The rows of a group lie close to one hidden flat surface of 9 dimensions, which may be shifted away from zero. Surfaces can cross.
In the rows, 128 means zero.
Some rows, each with its group after it:
[128 146 119 104 147  50 162  93 104 151 134 116 124 116 100 132  96] -> Vavi
[110 176 152 175 140 114 128 133 118 150 111 136 130 138  98 127 123] -> Vavi
[120 154 142 114 143 113 131 155  95 145 124 140 147 143 125 144 126] -> Tufe
[128  85 111 185 142 157  95  64 109 152 113 137 112 144 124 127 128] -> lefe
[117 149 132 106  80 169 138 113 138 122 132 119 134 142 152 121 119] -> nif
[ 95 145 103 108 118  80 118 105 146 164  97 136 143 110 124  98 120] -> guta
[160 116 102 105 125 168 131 129 141 132  84 107 106  95 143 124 115] -> guta
[127 155 100 195 115 135 114 109 130 117 117 170 129  87 108 163 122] -> Bigez
[100 108 124 122 104 167 135 113 117 134 114 131 144 107 125 130 104] -> Bigez
[178 143 145 132 112 117 119 173 102 135 116 141 126 126 147 100 159] -> Bigez
[137 111 144 114 143 120 122 134 136 103 160 120 120 142 145 129 137] -> zoper
[106 131 107 151 136 152 120 112 149 122 122 113 102 128 111 111 108] -> Bigez
[140 169 135 151 113 105 104 117 125 132  88 144 101  64 116  77 116] -> Tufe
[165 163 195 146 119 114 131 133  24  84 183 157  75 156 125 143 135] -> pobip
[129 134 136 127 105 171 124 143  89 141  88 134 114 118 124 117 120] -> zoper
[101 137 116 170 108 111 124 112 132 128 139 164 171 107 110 142 130] -> zoper
[137 125 139 150 133 112 120 145 105 144 132 156 155 145 129 152 156] -> Bigez
[126 147 157 104 156 162 128 159  98 142 113 120 128 179 142 156 129] -> nif
[132  89 157 135 126 165 111 130 106 124 110 147 111 147 142 157 155] -> nif
[111 137 138 161 124 116 130 146 120 119 137 168 160 103 111 164 138] -> zoper
[128 102 108 119 177  70 104  80 111 123 170 135 124 122 130 139 107] -> tuz
[117 134 115 146 114  96 129 118 123 145 123 146 147 116 111 119 126] -> Vavi
[144 133 135 129 147 125 125 170 114 126 119 141 129 123 127 145 141] -> lefe
[102 149 169 172 146 175 104 134 127 139 101 119 118 139 114 102 120] -> Vavi
[105  63 145 126  98 115 137 143 114 113 150 122 108 149 106  88 158] -> lefe
[ 85 110 140  49 141 102 150 124 122 138  88 105  80 124 109 138 105] -> Bigez
[ 93 129  82 139 116 124 125  91 149 129 111 158 137 100 113 177 112] -> Bigez
[144  83 128 173 221 137 103  67 141 150 125  98 110 159 122 145 115] -> pobip
[124 184 130  95 148 105 177 112 178 146 131  86 142 159 129 149 105] -> pobip
[144 134 124 109  83 114 149  96 109  93 179 136 140  96 140 129 110] -> tuz
[135 141 129  73 104 123 153 122 144 121  92 125  87 111 140 162 128] -> guta
[129 139  89 170  98 149  93 119 126 133 133 154 162 113 136  96 128] -> Vavi
[149  88 125 132 117 146 133 152  97 172  66 118 114 121 112  93 143] -> tuz
[117 158 137 166 114 147 135 124 125 117 136 137 128 128 110 131 117] -> Bigez
[130 121 116 133 100 165 138 144 111 155 111 115 137 147 124  98 130] -> lefe
[136 159 123 122 161 108 145 123 116 151 116 112 127 122 112 133  95] -> nif
[116 184 141 131  74 163 126 133 119 137 114 126 128 150 140  81 120] -> Tufe
[113 137 117 175 132 130 129 110  87 166 103 148 133 152 102 139 124] -> zoper
[ 98 112 147 112 108 180 125 153  96 115 147 138 148 160 144 140 132] -> Bigez
[162 111 103 101 155 106 143 124 121 139 149 113 153 111 136 140 112] -> Tufe
[ 90  61 135 108 112 140 115 140 129 140 125 122 153 132 129  87 146] -> pobip
[110 133 130  89 155 114 108 123 123 138 108 133 141  99 136 130 103] -> Vavi
[130  78 155 145 135 137 150  62 110 195  99  88 146 162 115  98 118] -> nif
[117 150 119 117  95 156 170 161 144 121 136 118 160 114 118 137 108] -> guta
[129 153 145 137 117 159 133 166  91 143  86 141 116 138 117 142 132] -> tuz
[146 181 125 133 124 115 134 163 145  94 159 145 144  93 132 149 122] -> pobip
[130 136 136 115 119 149 133 132 144 106 134 119 115 124 134 133 121] -> tuz
[ 78  93 188  70 120  77 146 124 142 120 126 114 132  96 116 106 130] -> zoper
[141 138 125 127 109 168 131 144 110 138 119 125 141 156 142 129 130] -> lefe
[121 127 178 129  95 123 159 141  67  96 183 193 170 157 140 252 160] -> Bigez
[142 120 166 123 146  87 161 112 109 135 125 118  94 128 107 152 128] -> tuz
[142  70 134 159 133 105 138 117 135 100 159 130 136  94 108 132 140] -> nif
[130 148 124 165 119 109 112 138 102 128 103 184 107 126 115 170 155] -> lefe
[123 128 116 135 139  76 151 132 149 132 120 130 137  84  93 126 120] -> nif
[ 97 163 153 153 120 107 138 107 112 155 138 119 158 154 106  93 110] -> Vavi
[138  95  73  77 125 120 146 108 170 126 137  94 140  95 138 112 106] -> Tufe
[171 159  91 100  91 142 167 112 130 126 156 113 167 108 152 128  97] -> Tufe
[104 133 121 121 146 102 116  70 127 126 160 113 100 168 132 126 109] -> nif
[113 116 113  95 103 104 134 133 127 161  50 135 104  99 115 129 135] -> pobip
[133 116 138  99 132 128 133 169 114 142 113 130 124 169 137 145 154] -> pobip
[ 86 132 123  82 145  94 139 134 128 156  77 124 105 125 106 145 113] -> Tufe
[106 103 132  91 162  99 116 126 143  82 171 124  86 154 133 160 133] -> nif
[148 128 134 128  92 142 134 121 108  80 155 153 121  87 140 152 126] -> tuz
[ 93  87 124 162 100 143 117  97 115 125 149 151 168 119 118 134 129] -> zoper
[124 169 123 169  98 141 125 164 121 121 132 172 157 131 127 162 149] -> guta
[153 162 150 130  58 103 180 128 118 118 114 145 121  71 110 133 129] -> tuz
[155 116 172  84 147 134 170 147 147  96 178  72 157 111 139 109 100] -> lefe
[130 153 116 140 153  94 145 122 131 136 144 124 126 155 114 154 125] -> zoper
[144  91 161 138 159 138 124  98  90 127 123 129  91 146 125 162 134] -> pobip
[ 92  87 115 170 129 104  85 102 153 143 117 155 128 139 118 111 167] -> nif
[123 109 153 118 139  79 124  89  95 142 124 137 139 101 117 126 117] -> guta
[107 129 143 124  91 167 111 135 134 117 125 141 129 162 152 137 152] -> nif
[172 131 127 164 124 131 153 126  98 118 162 153 140 141 128 199 144] -> Tufe
[136 146 138 135 176 128 110  97 146 117 161 126 146 144 150 165 118] -> lefe
[135  86 133 109 138  66 152 102 108 142 146 115 130 122 110 108 129] -> tuz
[144  61 127 131 156 149 121 113 121 156  97  99 131 109 120  94 121] -> Bigez
[121 156  79 102  64 149 112 124 161 151 109 141 169 138 173 107 144] -> guta
[ 84 166 105 127 111 107 170 123 135 151 122 132 168 126  94 159 100] -> zoper
[138 118 160 118 144 115 143 119 105 127 131 125 120 120 121 143 121] -> guta
[ 78  93 172 122 112 141 101  93  93 151 129 136 177 123 135  87 116] -> Vavi
[132 155 160 112 100  87 134  94 105 155 137 148 163 146 157 133 141] -> guta
[120  81 154 124 148 115 114 145  94 119 137 135 120 133 116 121 145] -> pobip
[141 132 101 120 152 110 114 122 125 133 122 137 131 106 129 133 117] -> Vavi
[144 142 154 147 101 162 122 149  96 108 121 144 114 108 128 119 133] -> Bigez
[152 144 131 103 146 128 140 157 118 114  98 128  86 100 128 158 122] -> zoper
[143 110 148 123 139 132 138 145 110 125 110 149 111 130 129 184 153] -> pobip
[114 160 130 126 124 141 123 156 123 128 110 141 129 124 122 140 121] -> tuz
[ 93 127 114  97  93  90 133 118 131 149 121 151 155 126 136 140 136] -> guta
[132 124 149 138 132 116 126 132 110 112 119 147 100 109 118 148 138] -> Tufe
[132  94 103 112 128 140 102 133 125  89 135 152 117  70 136 143 124] -> tuz
[157 155 132 151 104 149 134  90 136 119 132 117 101 130 138 117 120] -> tuz
[139 145  83 111 142 111 122 128 148 134 126 122 129 115 133 117 112] -> Vavi
[162 162 106 110 146 101 156 128 112 160 142 113 176 132 135 134 103] -> Tufe
[130  84  83 124 103 110 139  96 141 145 117 114 114 112 119  93 132] -> Vavi
[122 155 149 129 124 110 140 140 115 140 123 131 130 140 117 129 129] -> zoper
[101 116 115 104 151  81 161 125 157 172 133  75 135 189 110  88 125] -> Vavi
[120 101  99 119 150 119 104 134 184 116 160 116 161 129 150 103 136] -> zoper
[ 61 159 134 142 109 107 138 165 144 115 162 140 155 147  95 119 126] -> guta
[155 128 192  96 168 137 190  84  94 139 137  83 115 150 128 193  88] -> lefe
[138 181 116 115 111 165 139 115 128 140 116 130 139 147 153 156 108] -> lefe
[152 154 148  99 122 126 141 100 134 145 117 100 124 132 148 100 111] -> guta
[134 134 134 137 147 100 123 116 125 121 112 149 101  98 119 164 128] -> lefe
[113 116 166  92 115 121 145 122  93 124 152 110 114 154 130 107 124] -> pobip
[109 129 174 127 134  93 147 121  95 140 140 128 121 155 107 129 128] -> pobip
[196  70 153 155 195 116 100 124  88 114 162 125 126 111 139 114 140] -> Tufe
[140 130 156 128 136 127 174 160  92 173  96 103 140 142  98 116 122] -> lefe
[ 82 142 135  88 113 116 123 135 140 140  83 119 101 115 116  90 117] -> Tufe
[142 184 118 165 101 152 129 141 116 128 121 155 154 108 128 136 122] -> nif

New rows. What belongs after each?
[119 168 158 107 137  89 140 194 149 102 122 149 144  87 120 150 138] -> zoper
[150 103 102 126 144 141 112  72 118 108 143 117  80 108 133 130 101] -> nif
[159 127 157  87 136 156 157 171 131 102 158  92 150 119 147 125 122] -> lefe
[102 109 132 148 124 132 130 103 157 147 117 124 159 121 118 127 127] -> pobip
[128 131 169  98 124  82 185 116 128 132 167 113 145 162 122 174 131] -> Bigez
[ 99 184 113 103 138 100 127 127 101 144 114 142 127 124 115 141  90] -> tuz
[161 125 125 154 111 156 105 140 116 104 144 151 121 134 151 136 152] -> Bigez
[124 149 145 145  87 178 137  79 111 144 159 110 153 196 153 111 116] -> nif
[123  96  51 132 114 200 116 136 129 145 113 140 145 168 149 161 136] -> Tufe
[148 140 156 170 142 114 112 107  76 114 150 144 101 131 116 124 123] -> pobip
[ 95 129 117 123 155  84 121 109 147 132 156 120 120 161 118 123 123] -> nif
[106 119 142 132 133 144 117 132 126  98 146 115  99 132 118 109 124] -> guta
[103 112 132 115 102 100 145 150 152 126 144 108 141 128 109  70 138] -> lefe
[108 110 137 147 133 102 132  87 127 144 127 122 119 143 106 122 129] -> lefe
[107 131 192 107  96 162 131 140 114  94 139 143 135 119 144 158 130] -> Vavi
[107 149 130 101 144  82 153  71 129 113 173 105  93 153 121 141  93] -> nif
[ 89  93 160 103 109  99 147 116 136 136  96 131 114 113 109 138 143] -> Vavi
[102 142 105  97 120 142 113 136 108 119 168 131 164 143 148 117 102] -> tuz
[127 137 145 122 119 126 148 147 136 124 138 133 144 137 132 160 141] -> pobip
[162  98 125 143 100 169 149 157 141  93 161 120 163  84 134 110 131] -> nif
[131 100  98 143 137  96 108 112 140 125 145 136 145 100 126 107 138] -> tuz
[ 99 151 145  85 117 116 143 149 147  99 153 123 117 148 138 147 126] -> nif
[120 124 140 175  95 125 132 157 150 120  85 171  99 110 104 166 179] -> Vavi
[104 121 144 162 108 106 126 147 146 105 163 159 152 131 118 141 165] -> nif
[117 159 129 159 149  87 118 147 110 138 122 165 142 119 105 154 130] -> tuz
[161  79 123  88 141 112 150  89 145 132 111  92  93 102 132 121 120] -> Bigez
[125  92 159  90 149 108 144 135 114 145 127 113 126 158 129 138 139] -> Bigez
[119 133 121 144 122 129 125 144 143 134 129 134 143 147 127 119 146] -> Vavi
[138 163 121 181 198  93 113 138 155 135 137 135 151 131 115 153 124] -> pobip
[160 169 143 129 128 135 152 163 118 133 117 127 150 104 125 141 118] -> lefe
[131  68 151 135 133 156 144 120 132 118 125  93  79 166 118 118 145] -> Vavi
[145 102 112 131 107 137 121 126 120 121 109 142 118  79 124 118 135] -> tuz
[124 137 123 137 127 112 128 106 158 124 147 116 146 101 123  98 115] -> lefe
[130 170 101  88 144  95 137 173 171 116 139 119 137 105 132 123 118] -> pobip
[139 148 172 157 161 126 131 117 116 125 158 120 111 189 128 156 137] -> tuz
[136  66 118 126 157 136 111 139 109 150 116 138 148 136 135 147 147] -> guta
[ 97 139 121  85 104 119 123 119 137 119 137 133 101 175 148 148 141] -> lefe
[125 156 136 152  81 143 140 102 106 165  85 151 130 153 126 144 146] -> pobip
[137 174 158 139 128 104 166  56 126 125 142 110  99 119 112 148  87] -> pobip
[121 158 108 124 136 115 118 103 161 114 118 129 107  96 125 136 110] -> tuz
[151 114  98 128 151  85 101  86 176 107 140 122 101  96 140 113 132] -> zoper
[114 162 111 171  98 117 111  86 115 153 103 140 124 103 109  80 111] -> pobip
[ 99 143 108  88 133 137 107 137 123  76 165 152 132  97 143 166 100] -> tuz
[102 126 104 107 101 165 135 126 136 166 121  92 152 197 143  81 124] -> lefe
[135  75 138 119 169  76 132 120 114 146 121 121 115 124 108 129 139] -> tuz
[116 127 111 194 161 140  92 142 135 147 148 140 162 189 121 125 153] -> Bigez
[105 182 105 122 150 147  94 101 120 153 131 121 121 195 151 117 105] -> nif
[107 109 108 128 153 108 133 145 149 144 148 119 160 171 121 132 141] -> Tufe
[142 127 144 118 135 147 114 119 130 125 125 112  99 153 150 109 139] -> guta
[159 142 109  66 122 136 130 135 124  99 146  99  85 117 152  98 107] -> pobip
[ 88 137 114 126  88 117 132  98 131 148 121 132 116 172 122 115 137] -> lefe
[138 115 136 124 141 120 131 158 136 115 133 124 134 100 120 112 134] -> lefe
[105 140 115 141 101 110 122 137 120 143 131 162 176 126 126 138 141] -> guta
[149  85 137  99 108 161 112 168 103  94 134 139 113 116 152 134 154] -> pobip
[152 123  88 137 170 156 101 139 169 113 146 114 146 121 152 127 124] -> pobip
[166 109 145 132 143 142 131 134 102 119 171 115 145 161 147 126 139] -> Tufe
[132  47 137 175 122 152 118 111 110 131 144 113 126 132 110  70 139] -> lefe
[125 150 133 123 138 111 132 113 140 135 109 109 106 107 117 101 103] -> guta
[125 116 143 136 112 163 132 135 119 141 126 110 164 131 128  90 120] -> Bigez
[132 145 124 132 115  86 133 102  82 128 166 147 147 123 123 130 110] -> tuz
[ 90 135 202  55 122 132 150 144 118 105 162 118 159 155 157 159 119] -> Vavi
[165 116 166 157 118 159 132 152  93 130 126 124 141 120 128  97 140] -> Bigez
[118 145 148 112 141 161  97 143 102 121 179 134 196 155 170 119 116] -> Vavi
[121 105  87 134 148 133  73 149 142 147 116 150 171 125 148 114 147] -> Vavi
[142  93 149 143 102 144 157 137 135  99 175 119 161 116 124 125 140] -> nif
[104 111 145 157 158 128 144 112 127 129 166 126 148 182 111 170 130] -> Bigez
[160 153 115 174 106 137 136 141 120  94 149 157 147  75 118 147 123] -> nif
[ 74 151 179  58 136 107 145 142 114 161  96  92 105 171 119  91 109] -> Tufe
[122 170 115 126 118 125 134  76 145 130 128 132 130 120 141 149 103] -> lefe
[124 113 135 114  88 164 139 176 111 125 135 124 156 138 137 107 143] -> tuz
[126 149 149 143 116 139 134 138 150 100 166 135 144 146 140 140 139] -> tuz
[110 118 149 160 107 124 126 111 105 144 104 154 135 116 109 140 141] -> pobip
[128 112 125 178 121  64 171  96 150 126 177 113 169 104  85 103 121] -> nif
[138  88 142 136 169 105 139 157 126 130 116 122 125 107 106 143 138] -> nif
[141  82  99 132  92 160 118 148 131 146 124 113 163 131 140  55 148] -> tuz
[117  99 147 100 127 147 135 124 106 139 114 110 109 139 122 112 119] -> zoper
[136 182 123 148 108 130 141 127 126 165  83 153 132 147 129 164 141] -> pobip
[104  76 106 114 149 127 119  80 118 177  86 109  86 172 121 118 128] -> lefe
[ 77 133 160 134 122 139 159 115 108 118 134 150 137 134  98 193 104] -> Bigez
[136 135 111 137 142 100 134 108 157 136 132 111 116 141 123 125 132] -> Bigez
[115 131 132 131  96 121 136 138 103 147 125 169 185 126 135 167 141] -> Bigez
[ 89 177 126  82 129 147 134 146 126 119 127 126 129 137 138 143  96] -> tuz
[115 141 135 144  91 149 112 133 132 120 125 156 138 134 142 136 150] -> nif
[118 116 160 150  98 124 133  28  99 158  88 140  89 138 125 148 126] -> nif
[ 92 171 164  93 137  97 128 157 128 133 129 148 174 124 138 158 125] -> Vavi
[123 131  72 114 102 152 133 116 170 108 139 126 144  91 141 130 104] -> zoper
[163 118 149 115 131 135 141 134 105 100 115 150  83 102 132 195 141] -> pobip
[121 107 123 118 109 109 149 115 120 142  88 120  96  93  98 106 124] -> lefe
[164 141 136 115  92 110 161 118 133 122 137 121 132 104 135 129 131] -> Bigez
[143 138 109  80 128 150 133 117 151 123 113 102 118 105 155 129 104] -> lefe
[133 151 149 140 105 140 146 104 128 107 155 128 133 116 130 146 116] -> pobip
[149 137  96 117  99 163 127 159 141 145  92 148 146 139 155 164 153] -> guta
[141 133  86 139 143 130 122 119 128 137 101 134 108 108 116 143 114] -> zoper
[119 102 131 132 219  94 121 116 158 144 149  88 137 159 116 120 115] -> pobip
[151 116 162 131 158 102 144 113 130 102 149 118 119  91 118 151 114] -> lefe
[127 145 130 131 151  64 156 113 147 139 146 128 124 157 113 171 139] -> Bigez
[139 124 123 114 127 128 151 134 120 125 156 123 144 147 134 154 125] -> Tufe
[103 121 162 108 145 119 147 128 116 126 129 115 105 148 106 148 117] -> Bigez
[112 131 137 135  79 116 112 110 103 118 161 172 170 128 148 134 143] -> guta
[115 131 102 108 100 107 108 184 135 114 111 159 106 123 134 120 166] -> lefe
[117 183 156 143 144 109 129  89  90 158 114 141 106 170 122 171 114] -> nif
[119 163 135 132  59 156 167 112 150 112 131 105 111 123 121 100 113] -> Vavi
[107  93 160  91 111 138 130 146  60 118 105 177 124 107 130 207 138] -> Bigez
[140 118  79 150 155  91 112 126 155 149 122 132 149 103 117 111 130] -> Tufe
[145 120  99 167 148  91 134  90 144 160  83 127  89 124  98 135 136] -> Tufe
[120 155 144  81 134 103 150 103 117 100 133 126  73 121 122 174 104] -> nif
[152 114 139 138 127 109 129  87 117  90 143 147  87  88 127 168 129] -> zoper
[153  89 108  79  93 108 177  66 112 116 169  86 103 117 132 105  94] -> Vavi
[155 127 142 127 189 106 114 160  97 131 145 125 102 170 132 141 145] -> pobip
[121 143 105 120 144 141 109 155 145 112 156 119 141 150 142 119 122] -> nif
[139 138 137 137 138 134 127 107 146 112 126 120  95 120 129 143 125] -> tuz
[142 112 151 167 130 154 125  93 111 116 140 143 123 126 128 159 130] -> pobip
[149 100 115 143 156  98 135 132 136 124 163 127 149 133 120 144 139] -> Tufe
[136 126  97  88 105 131 120 125 146 104 128 129  95 129 156 130 134] -> Bigez
[196 140 121 130 115 137 142  97 105 133 137 108 130 103 149 101 108] -> Tufe
[124 135 140  72 137  88 139 146 132 136 132 106 112 175 139 119 143] -> Bigez
[151 204 102 118 137 136 106  80 179  86 149 141 142  66 171 170  91] -> lefe
[156 101  93  82 142 117 152 116 146 129 160  94 160 114 148 117 104] -> Tufe
[105 118 160 137 150 157  84 189  65 154  60 140 102 118 108  75 130] -> Bigez
[157 130 162 141  98 152 149 128  69 117 151 137 120 148 134 146 134] -> tuz
[123  89 132 108 101 114 144 158 114 129 105 121  97 113 102  97 146] -> lefe
[120 151  94 106 107 120 160 100 152 128 127 118 126 104 120 136  98] -> zoper
[106 158 152 104 107  94 162 153 144 105 147 138 140 112 118 150 127] -> tuz
[116 141 121 105 138 120 136 164 108 131 148 140 170 142 134 162 123] -> Tufe
[170  95 159 139 181  69 125 121 120 113 167 114 131  95 118 109 131] -> Tufe
[100 175 154 122 112  97 138 135 131 136 141 134 143 169 129 134 137] -> guta
[102 135 141 127 144  94 127 141 120 139  95 147 103 127 100 148 138] -> Tufe
[ 89  85 132 116 145 120 156 114 112 147 118 127 139 123  95 172 111] -> zoper
[147 163 141 149 124 167 159 175 129 139 143 113 183 158 129 128 123] -> guta
[154 133 133 101  69 143 151 126 121 124 127 129 152  98 149 119 129] -> Bigez
[134 164 116 116 136 130 136 109 116 149  95 115 116 112 123 132 100] -> nif
[125 169 134 133 132 132 129 115 114 138 132 123 127 158 132 128 112] -> tuz
